The same things were measured in two ways. Each way mixes the same 13 hidden numbers, adds some noise and spreads widely along 6 directions of its own, which tell nothing about the thing.
In the rows, 128 means zero.
Some things both ways: the first way, then the second way.
[111  99 127 132 184  96 105 105 106 118 181 107  86 169  84 107 157 137
  96 132 158 139 132 149 121]
[153  82  78  43 113 126 100 115  95 150  94 142 101  70 165 133 210 168
 112 127 117 125 171]

[205  48 119  65 132  59 166 103  84 103 142 133 135 148  44 122 106 111
  82 102 130 185 112 103  60]
[124 129 147 158 114  99 152 159 101 129 112 141 149 107 106 157  72 119
 109 104 112 202 118]

[152 108  83  94 115 141 143 112  61 165 101 130 143 177 107  86 147 165
 140 123 169 105 108 116 125]
[ 94 186 152 174 158 163 141  96 123 167 121  92 144  92 191 170  93 160
 163  86  89  60  87]

[191  73 102 125 124 130 185 119 118 172 119 111 143 152 100  48 152 146
 193 139 138 108 111  78 100]
[157 110 109 158  94 142 130 162 133 118  70 123 138 109 165 107 149 135
 135 132 132 111 169]

[122 151 103  94 116 116 136 126  94 171 114 117 164 130 122  73 125 132
 172 110 139 112 127 137  96]
[108  88 141 173 148 145 107  92 159  60 153 113  85 136  99 105 146  86
 138 152 126  84 151]

[ 61 189  97 198  95 194 104 159 202 168  85 142  89 154 182  63 124 126
 248 203 106 119 111 124 139]
[ 94 184 162 161 156 118 138  97 138 103 150 134 135 103 166 112  91 139
 162  76 134 139  97]

[ 71 126 109 105 111 185 127 144 158 151 147 121 136 117 114  75 134  96
 182 107 107  83 121 164 118]
[124 119 163 127 169  92  79 100 142 105 156 158 125 150  60  73 142  93
 143 126 136 105 104]

[ 98 120 160 118 154 124 111 135 141  98 181 125 126 133  60 141 144  67
  82 116  92 140 163 168 103]
[122 156 141 114 104 106 161 115 115 112 143 160  93 128  62 154  72 110
 108 132 141 180 141]

[169  75 130 136 166  54 135  98  85 125 204 115 102 148 152  87 164 136
 123 174 153 138 122 128 116]
[110 116 123 168 131 125 131 141 172 133  96 135 148 121 189 110 184 160
 152 125 167  97  88]

[ 75 131 176 107 187 125 136 151 139  91 226  72 141 157  89 150 180  84
 104 109  97  84 152 195 131]
[130 171  81 110 101 100 170 137 133 136 129 128 124 131 123 184 113 143
  89 114  96 154 172]

[133 117  64 148 117 148 132 129 140 168  74 157 109 121 134  90  92 132
 210 163 115 110 101 105 116]
[144 156 162 115 156 130  79  95 117 148 157 143 144  92 176 115 123 169
 198  53 142  94  88]

[208  47 147 145 142 125 146 107 107 115  96 124  71 178 161  90 205 112
 186 146 221 150 115  89 108]
[127 165 155 129 176  79 128 133 127 127 136 138 149 118 119  87 140 125
 146  97 132 109 160]

[191  51 121 115 134  84 152 110  70 148 148 106 124 169 126  96 150 142
 141 157 181 112 108 105 114]
[149 104 142 145 139  84  63 163  98 163 136 143 200 112  58 102 151 102
 125 128 163 181 164]

[141 168 140 143 110  95 127 137  92  98  99 164 157 122 128 198 125 104
  77 155  92 188  89 125 158]
[130 127 106 157 116 138 155 154 125 161 106 141 102 114 182 159 154 170
 133  97 115 105 146]

[102 149 113 150  97 161 155 146 106 138 126 123 132 112 138  88 161 139
 127 149 144 121  89 136 140]
[140 125 200 134 185 153  68 144 155 117 123 127 164 168 110  80 178  71
 130 142 196 111 108]

[123 164 116 104 122 142 185 136  49 149  98  98 192  77 124 127 150 136
  85 154 160  97 135 145 111]
[126 136 151 176 158 122 132 148 113 135  95 160 138  71 115 152  93 136
 135  84 140 145 110]

[124 131  95 175  94 157 154 138 165 109 125 144 116 106 151 133 111 111
 152 143  65 112  87 128 137]
[125 141 139 197 138 160 120 130 198  71  81 130 134 150 145 129 151 122
 117 156 146  76 109]

[123 158 131 141 109 143 126 125  99 131  87 137 165 137 145 153 145 140
  95 139 139 138 111 129 166]
[112 139 105 181 105 165 145 157 103 143  40 129 134 118 185 143 121 149
  91 156  96 115 115]

[163 118 143  87 140 118 152 126  35 147  87 120 185 126 111 133 173 129
  90 132 199 122 138 127 125]
[131 134 181 168 153 122 111 140  99 156 104 140 133 108 105 123  99 129
 125 124 104 127 135]

[115 140 173  75 109 159 101 139  95 159 103 109 153 141 124 139 163 140
 109  95 163 133 190 148 124]
[114 152 156 100 135  58 140  90 138 142 139 134 118 108  55 118  98 140
 119 155  93 117 145]

[134 120 129 146 156 101 114 138 106  94 113 161  84 122 151 144 134 103
 103 164 163 148 124 133 111]
[124 102 111 152 103 177 134 157 133 100  79 130  89 104 160 156  91 142
  54 153  89 163 121]

[110 140 121 179 154 131 125 141 141 143 139 133 133 124 177  95 152  98
 178 187 126  76 125 140 142]
[136 131  73 171 100 149 127 151 130 122  99 149 128  90 196 109 141 161
 157  87 134 102 127]

[ 97 147 120 152 139 103 113 121 108 133 129 105 117 100 189 137 125 134
 157 151 150 118 115 167 149]
[114 108 117 131 169 151 103 102 152  80 128 104  78 162  86 149 128  89
  74 181 131  85 141]

[ 63 161 130 169 105 144 100 145 182 110 183 136 123 167 140 131 120  94
 147 163  49 129  97 170 164]
[122  96  58 120  98  81 140 134 116 142 134 154 116 110 102 145 180 141
 118 129 116 128 169]

[ 88 217 102 112 120 175 163 164  80 155  59 118 162  83 163 140 144 161
 133 139 138 103 110 135 142]
[145  96 132 100 128 178  69 153 133 127 109 135 118 153 179 118 186 138
  77 164 144 129 118]

[ 88 126 138 124 147 122 126 136 123 117 167 114 147  98  94 143 120 113
  48 139 116 120 140 159 124]
[104 199 100 106 151 143 141 123 156 154 142 126 134  87 179 138  93 169
 136 100 181 100  82]

[146 125  96 146 158  88 165 114 149 128 117 110 138 107 111 126  79 156
 121 139  89 138 126 105  96]
[111 198 104 106 129  95 176  99 121 116 137 124 131  72 133 193  56 155
 124  66  98 163 130]

[165 175 142 110 154  71 144 115  45 106  93 128 176 124 150 189 157 138
  78 111 142 158 135 137 134]
[145 108 162 112 111  94 115 129  76 138 126 155 143 152 108 156 169 122
 130 114 103 166 154]

[ 88 122 161  99 145 144 103 143 156 159 191  96 134 157 114  82 161 124
 144 110 112 102 179 154 114]
[119 142  77 125  99  51 172 104 163 131 103 142 123  69 124 112 133 174
 144  95  59 113 146]

[155 136 137 133 129 115 192 143  81 155 113  91 174  70 159 128 144 155
 134 174 137 107 132 120 126]
[128 184 153 127 169 123 149 133 176 136 173  97 115 152  67 164  63 101
 108 137 174 102 150]

[ 91 157 127 101  96 159 126 138 121 132 133 121 168 125  95 137 118 118
  75  94  99 110 150 159 115]
[123 143 143 101 123 100  96 117 116 127 161 151 174 121  78 107 135 110
 139 140 189 152 108]

Other things, the second way, with their names:
j794: [ 85 181 138 144 132 130 157  91 127 119 200 122  89 125 124 151  56 138
 131 108  86 102 115]
j962: [154 135 115  81 108  71 130 136 101 165 115 154 157 147 111 137 163 121
 137  72  97 160 132]
j8: [135 145  96 119 158 116 121 147  72 177 135 123 123 100 110 159  62 117
 129  66 131 137 125]
j925: [156 132  69  72 108  90 128 156  69 132 130 159 107 136 116 120 112 111
 114  84 147 186 168]
j697: [130 123 112 143 104 143 127 153 131 139  71 134 193  58 207 134 157 166
 150  93 128 121  83]
j205: [152  69 112 111  96 176  87 185  90 102  87 157 105 133 168 114 159 125
  58 169 159 191 147]
j584: [105 104 175 120 175 106  71  93 130 131 151 135 145 143 133 108 214 141
 141 153 145  90 112]
j498: [106 166 141 155 139  59 149  87 129 133 113 150 142 122  34 150 108 110
 119 115  50 129 134]
j588: [130 142 173 164 141 111 121 108 154 107 130 121 143  92  96 146  69 141
 139 120 101 106 115]
j485: [ 84 125 162 146 148 138 111 119 153  92 162 115 123 171 136 130 109 124
  93 181 150 119  73]
j57: [184 130 121 144  89  98 152 161 133 140  51 132 153  95 119 168  74 149
 133  76  83 142 133]
j491: [138 134  99 111 117 110 134 112 155 124 101 126 114 118 120 128 158 133
 104 124  59 104 165]
j933: [162  70 177 121 123 141  74 138 119 114  40 144 113 148 133  97 137 136
  92 197 155 133 101]
j50: [139 113 131  90  98 192  77 146 167 131 142  97 136 146 195 108 159 156
  91 205 190 106 107]
j497: [131 111 133  69 126 123  94 102 127 110 138 142 100 135 193 107 175 170
 130 135 159 125 117]
j539: [140  84  97 133 125 153  80 125 144  90 109 132 116  94 190  88 170 153
 136 114 113  89 117]
j366: [110 122 119 165 132 139 120 128 157 119 125 135 152  96 143 124 166 133
 145 131 187 123 115]
j14: [142 115 108 120 120 171 146 128 169 121  96  98  99 104 211 142 143 152
 153 102 155  78 114]
j465: [103 170 128 100 134 107 182 108 130 150 181 140  87 107 114 198  83 153
 140  90 142 119 116]
j646: [126 102 164 162 139 143 118 144 151 104 104 112 140 110 174 131 125 144
 127 126 126 118  99]
j756: [135 103 129 142 115 107 131 153 123 123 135 129 101 139  75 136  77 115
  83 141  73 144 148]
j917: [112 151 168 143 180  89 107  99 118 129 127 137 150  95 123 121 140 146
 154 108 140 116 136]
j641: [129 179 138  81 153 112 149 117 140 152 153 121 158  94 146 160 110 145
 183  71 202  91  88]
j552: [135 131 162  87 104  64 113 114 110  96 144 165 173 144  60  97 147  90
 135 135 159 195 128]
j558: [158 132  70 160  91 158 131 160 111 142  68 102 145 128 187 166  99 141
 133  94 102  92 121]
j969: [144  81 100 102  96 118 126 134 119 110  89 128 113  84 154 128 157 164
 108 154  89 100 162]
j243: [130 120  95 139 126 133 121 121 105 131  77 129 113  67 113 124  75 126
 122 116 101 113 117]
j638: [167 132 121  92 137 111 122 168 105 146 130 132 143 100 119 130  93 122
 134  78 151 138 144]
j953: [129  69  91 103 105  92 153 127 115 130  67 146 102  76 107 165 152 155
 102 150  99 119 136]
j492: [ 98 130 123 186 118 174 158 168 121  90  69 108 136 156 190 137 125 102
  83 163 126 132 111]
j676: [127 122 143 174 126 122 121 144 116 132 104 136 130 152 141 136 153 132
 118 135 118 140 157]
j532: [132  83 120 136 142 161  65 109 199 104 112 129  97 159 146 101 220 146
 107 206 176  50 127]
j703: [151 119 135  87 136 111 101 123 136 131 168 129 123 107  90 112 127 119
 137 116 146 116 153]
j570: [134 124 107 100 136  99 126 115 169 144 168 110 133  92 150 112 131 161
 184  84 139  49 102]
j263: [118 149 115 145 133 141 158 121 206 116 127 116  83 121 146 117 133 147
 131 143 162  69 144]
j85: [131  79 160 102 153 134  89 127 179  93 121 138  87 153 117 123 198 138
  67 208 158 119 148]
j559: [157  67 100 109 105 107 122 183 128 128  90 157 120 120 133  87 176 126
 117 130 133 113 135]
j78: [173 142  91  97 140  96 115 148  78 160  75 153 156  75 138 143 116 145
 157  41 141 139 132]
j961: [ 98 120 156 180 142 177 136 128 186  79 162  87  86 168 143 135 118 108
  98 181 140  84 136]
j256: [138 101 108 172 120 139 117 135 149  92 115 114 135  72 156 122 127 142
 157 109 149 106 148]
j244: [176 142  94 126  82 108 120 160  71 169  86 140 144 130 143 129  83 147
 137  83  87 137 141]
j956: [141  90 116  95  88 190  91 141 151 102 134 134 115 131 195  79 202 132
 129 171 214 121 132]
j833: [138 110  92 115 130 114 119 158  89 147 103 136 166 120 149 133 163 111
 143  82 142 127 110]
j239: [149 121 119 100 121 162 127 139 117 144 131  91  88 115 160 141  72 137
 119 118 124  98 133]
j987: [115 128 106 152 166 152 108 125 151 133 109 133 102  91 225 125 197 192
 128 107 111  66 141]
j659: [121 120 150 147 132  66 124 113 130 128 187 141 155 122  56 146 134 111
 162  98 128 138 141]
j711: [138 122  84 118 119 127 140 163 135 137 105 110 109  96 149 128  98 149
  90 135 101 106 151]
j699: [121 154 187 162 169 120 108  96 175 147 141 115 151 122 111 115 164 135
 174 136 150  49 135]
j369: [169 107 122 119 130 126 120 155  99 125  89 132 142 105 111 127 145  92
 142  90 154 141 173]
j591: [129 193  94 166 100 180 185 122 190  84  66  99  99 130 169 184  49 141
  99 126 101  78 105]
j94: [155  94 120 123 129 130 127 155 156 122  89 121 105  94 166  99 131 148
 132 114 140 108 136]
j920: [142 149 123  85 107  45 134 135  82 164 171 154 181 118 112 135 139 133
 172  47 125 186 142]
j863: [154 111 140  72 151  55 112 123  95 150 139 162 135  75 105 126 160 151
 155  64 116 152 163]
j405: [127 157 140 158 129 117 133 118 129  90 102 135 125 133 119 101 117 104
 121 113  85 139 157]
j773: [125 118 139 136 122  66 132  91 101  93 130 158 115 127  65 117 123  98
 149  91  72 147 147]
j872: [151  91  74 138  98 129 155 164 118 154  78 119 120  89 137 183 132 149
 119 110  89  92 150]
j223: [112 166 159  98 144 116 150 102 121 148 112 106 128 105 175 150 110 170
 133 120  95  91 113]
j530: [113 106 151 169 140 111 116 137 121 109  75 152 107 177  61 130 135  88
  48 179  51 146 130]
j967: [125 135 169 136 120  79 151 119  98 103 156 162 116 125 100 137  97 122
 142  75  72 174 137]
j146: [133 101  66 134  94 103 160 135 133 116  80 160 110 110 153 118 209 146
 150 110 118  83 160]
j622: [105 181 188 115 183 139 103  94 154 102 144 141 117 195 106  81 141  71
 125 137 191 131  93]
j337: [132  72 150 117 131 110  80 154 142 145  91 158 138 146  85  84 171 113
  80 186 129 138  92]
j714: [128 178 100 123 121  91 170 115  99 125 149 124 127  94  63 192  38 114
 136  84 114 137 156]
j886: [143 145  65 137  93 169 132 179 138 166 102 106 174 112 217 122 163 142
 146  95 146  89 122]
j382: [122 120 171 169  83 124 135 136 108  96 111 160 132 160 102 120 109 105
 118 148 111 173 114]
j528: [130 105 180  89 134  87  94 152  87 148 102 171 166 141  85 108 155 114
  95 165 175 196  98]
j73: [117 123 112 150  98 128 166 149 128 120  42 122 122 102 208 129  98 175
 110 127  66  98  81]
j517: [ 86 199 162  87 139 111 125  70 147 139 204 115 163 136 136 124 101 138
 169 120 177 104  53]
j679: [109 148 174 169 106 169 133 102 170  88 132 118 114 145 141 140 104 132
 120 179 143 108 109]
j24: [159 140 138 129 122 176  97 117 133 109  75 122 162  96 238 123 171 160
 169  80 121  84 102]
j493: [144 124 146  44 153  72  90 105 111 163 164 150 110 138  74 127 162 149
 117 153 156 112 155]
j817: [ 97 168 139 125 174 153 111  86 181 101 171 103 101 150  74 120 130  82
 100 172 154  88 148]
j452: [156 118  92  89 116  95 124 172  58 156 156 149 150 120 131 144  98 113
 156  38 157 175 116]
j722: [133 169 146 177 139 139 113 127 116 139 111 123 173 134 146 125 115 116
 167  83 116  99 107]
j844: [122 113  92 119 103  79 143 141 135 123 137 144 116  90 108 109 134 150
 109 140 112 146 177]
j187: [105 141 108 125 144  43 160 101 104 134 163 150 118 122   6 162 116  96
 133 123 129 134 179]

Some of these things the first way, each followed by its name:
[203 108 121  96 139 102 153  99  50 150  51 124 132 137 143 124 156 188
 123 119 203 163 148  89 107]
j223
[141  93 105  75 114 143 167 128 113 104 131 114  95 136  60 130 123 117
 129 103 111 163 101 127  83]
j85
[123 175 142  95 103 121 140 151  82 140  63 135 213  66 142 187  92 126
  69 113 124 114 167 148 118]
j588
[156 142 118 142 190  86 135 129  98 124  98 164 150 120 178 120 147 114
 129 160 155 101 143 121 118]
j794
[106 116 110 165 188  81 114 131 147 122 155 146 122 109 159  95 113 101
 144 162 135  94 120 145 121]
j539
[129  70 115 173 128 124  91 130 192  83 172 186  54 192  93 110 112  66
 151 155  78 143 114 136 113]
j679
[128 109 127  81  81 158 155 130  91 147 130  91 149 146  46  96 152 118
 133  83 140 138 115 137  99]
j369
[158 106 143 131 139  85 114 120 126 113 150 133 102 177 138 123 146 111
 154 133 124 158 126 125 118]
j920
[ 86 170 124 140 143 118 108 121  96 131 142 114 130 157 179 121 157 144
 139 160 153 113 123 173 158]
j584
[100 127 141 130 112 124 110 147 122 108 134 146 109 146 142 119 130  91
 143 160 144 141 123 166 115]
j646
[198  86  89 110 144  83 178 102  77 149 115 131 183 119 105 107 125 149
 114 104 133 110  96  91 116]
j722
[117 122 142 103  92 134 128 148 174 113 119 145 160 145  59 143  84  91
  95 105  63 176 116 118 105]
j844
[136 130 138 130 109  99 102 137 100 152 113 152 132  99 200 117 121 132
 147 160 150 127 150 138 127]
j570
[134 156 112 159  96 157 121 125 130 146  95 138 119 137 190 129 143 168
 148 130 113 124 118 111 159]
j498
[105 106 154 111 165 122 124 133 126 102 162 119 142 154 108 116 160  89
 109 115 152 101 162 175 110]
j969
[137 157  95 161 151 120 146 125 101 141  87 135 136 105 160 118 137 156
 130 133 145  99 125 117 129]
j24
[174  91 129  92 133  84 169 121 100 147 152 116 162  98  60 111 117 139
  83 119  98 159 127  95  91]
j263
[168  73 123 137 141  97 147 109 121 119 136 118 127 131 123 127 122 107
 145 131 131 113 138 131 103]
j714
[144 120 124 108 109 110 124 127  82 161 104 114 162 113 161 144 123 133
 172 120 140 105 120 144 146]
j558
[142  89 147 123 177  77 154 129  96 159 166  96 140  97 128  63 157 131
 147 178 174 119 149 130  98]
j94
[ 73 197 158 127 124 106 119 168 117 109 133 141 184 116 143 155 126  85
 100 149 105 134 126 179 141]
j961
[107 204 131  84 148 127 128 133  79 176  64  90 163  90 153 139 138 162
 158 116 156 138 173 142 110]
j497
[142  57 162 125 149  98  87 127 141 118 143 142 133 147 102 158 126  65
 152 118 123 133 128 146 146]
j244
[ 73  87  96 127  90 168 104 130 176 164 147 132 132 140  61  70  80 109
 156 128 102 116 109 147 120]
j243
[137 133  94  85  36 187 141 117  99 152  73 126 108 141 115 114 116 164
 158 106 121 169 121 120 103]
j953
[102 127 127 130 153 140 126 133  99 142 168  98 109 145 131  90 181 140
 120 123 168  90 134 146 129]
j817
[ 84 196 138  87 168 118 144 135 100 169 141  82 220  95 127 100 156 131
 133  87 119  79 174 171 115]
j773
[102 126 134 112  76 153 121 121 141 122 161 105 143 170  92 133 127 104
 141 106  80 142 117 164 131]
j187
[102 130 112 108 113 185 157 143 131 156 115  91 112 155 107  69 159 128
 211 143 140 109 126 138 103]
j863
[181 117  93 160 150 134 147 115  70 141  65 130  63 160 211 105 190 156
 208 190 214 122  93  90 135]
j987
[131 124 139 108 144 123 138 125 110 146 111 124 159 112 154  96 150 139
 139 132 160 123 155 137 118]
j73
[189  98 108  83 117  77 165 113  66 168  99 111 171 113 106 101 101 145
 133 122 156 124 139 102  70]
j256
[141 137 134 100 120 134 146 114  99 120 151 114 157 139 104 122 174 115
 102  80 108 134 131 138 119]
j146
[ 83 107 124  75 124 166 152 158 140 141 167 109 163 133  38  85 126  89
 129  99 100  88 133 161  92]
j703
[119 136 153 122 111 143 145 154  99 130  92 120 154  90 144 139 147 102
 133 147 162 120 138 148 121]
j638
[120 125 125 107 107 136 149 131  95 147 155 114 186 145  76 116 141 135
  89 119 104 106 121 141 139]
j699
[ 79 130 128  83 150 149 163 134 170 126 207  85 177 139  32  72 134 105
 104  67  63  92 159 165  80]
j552
[ 84 163 123 160 158 154 142 158 183 111 134 147 127 148 142  81 154  72
 201 165  94 102 126 152 115]
j967
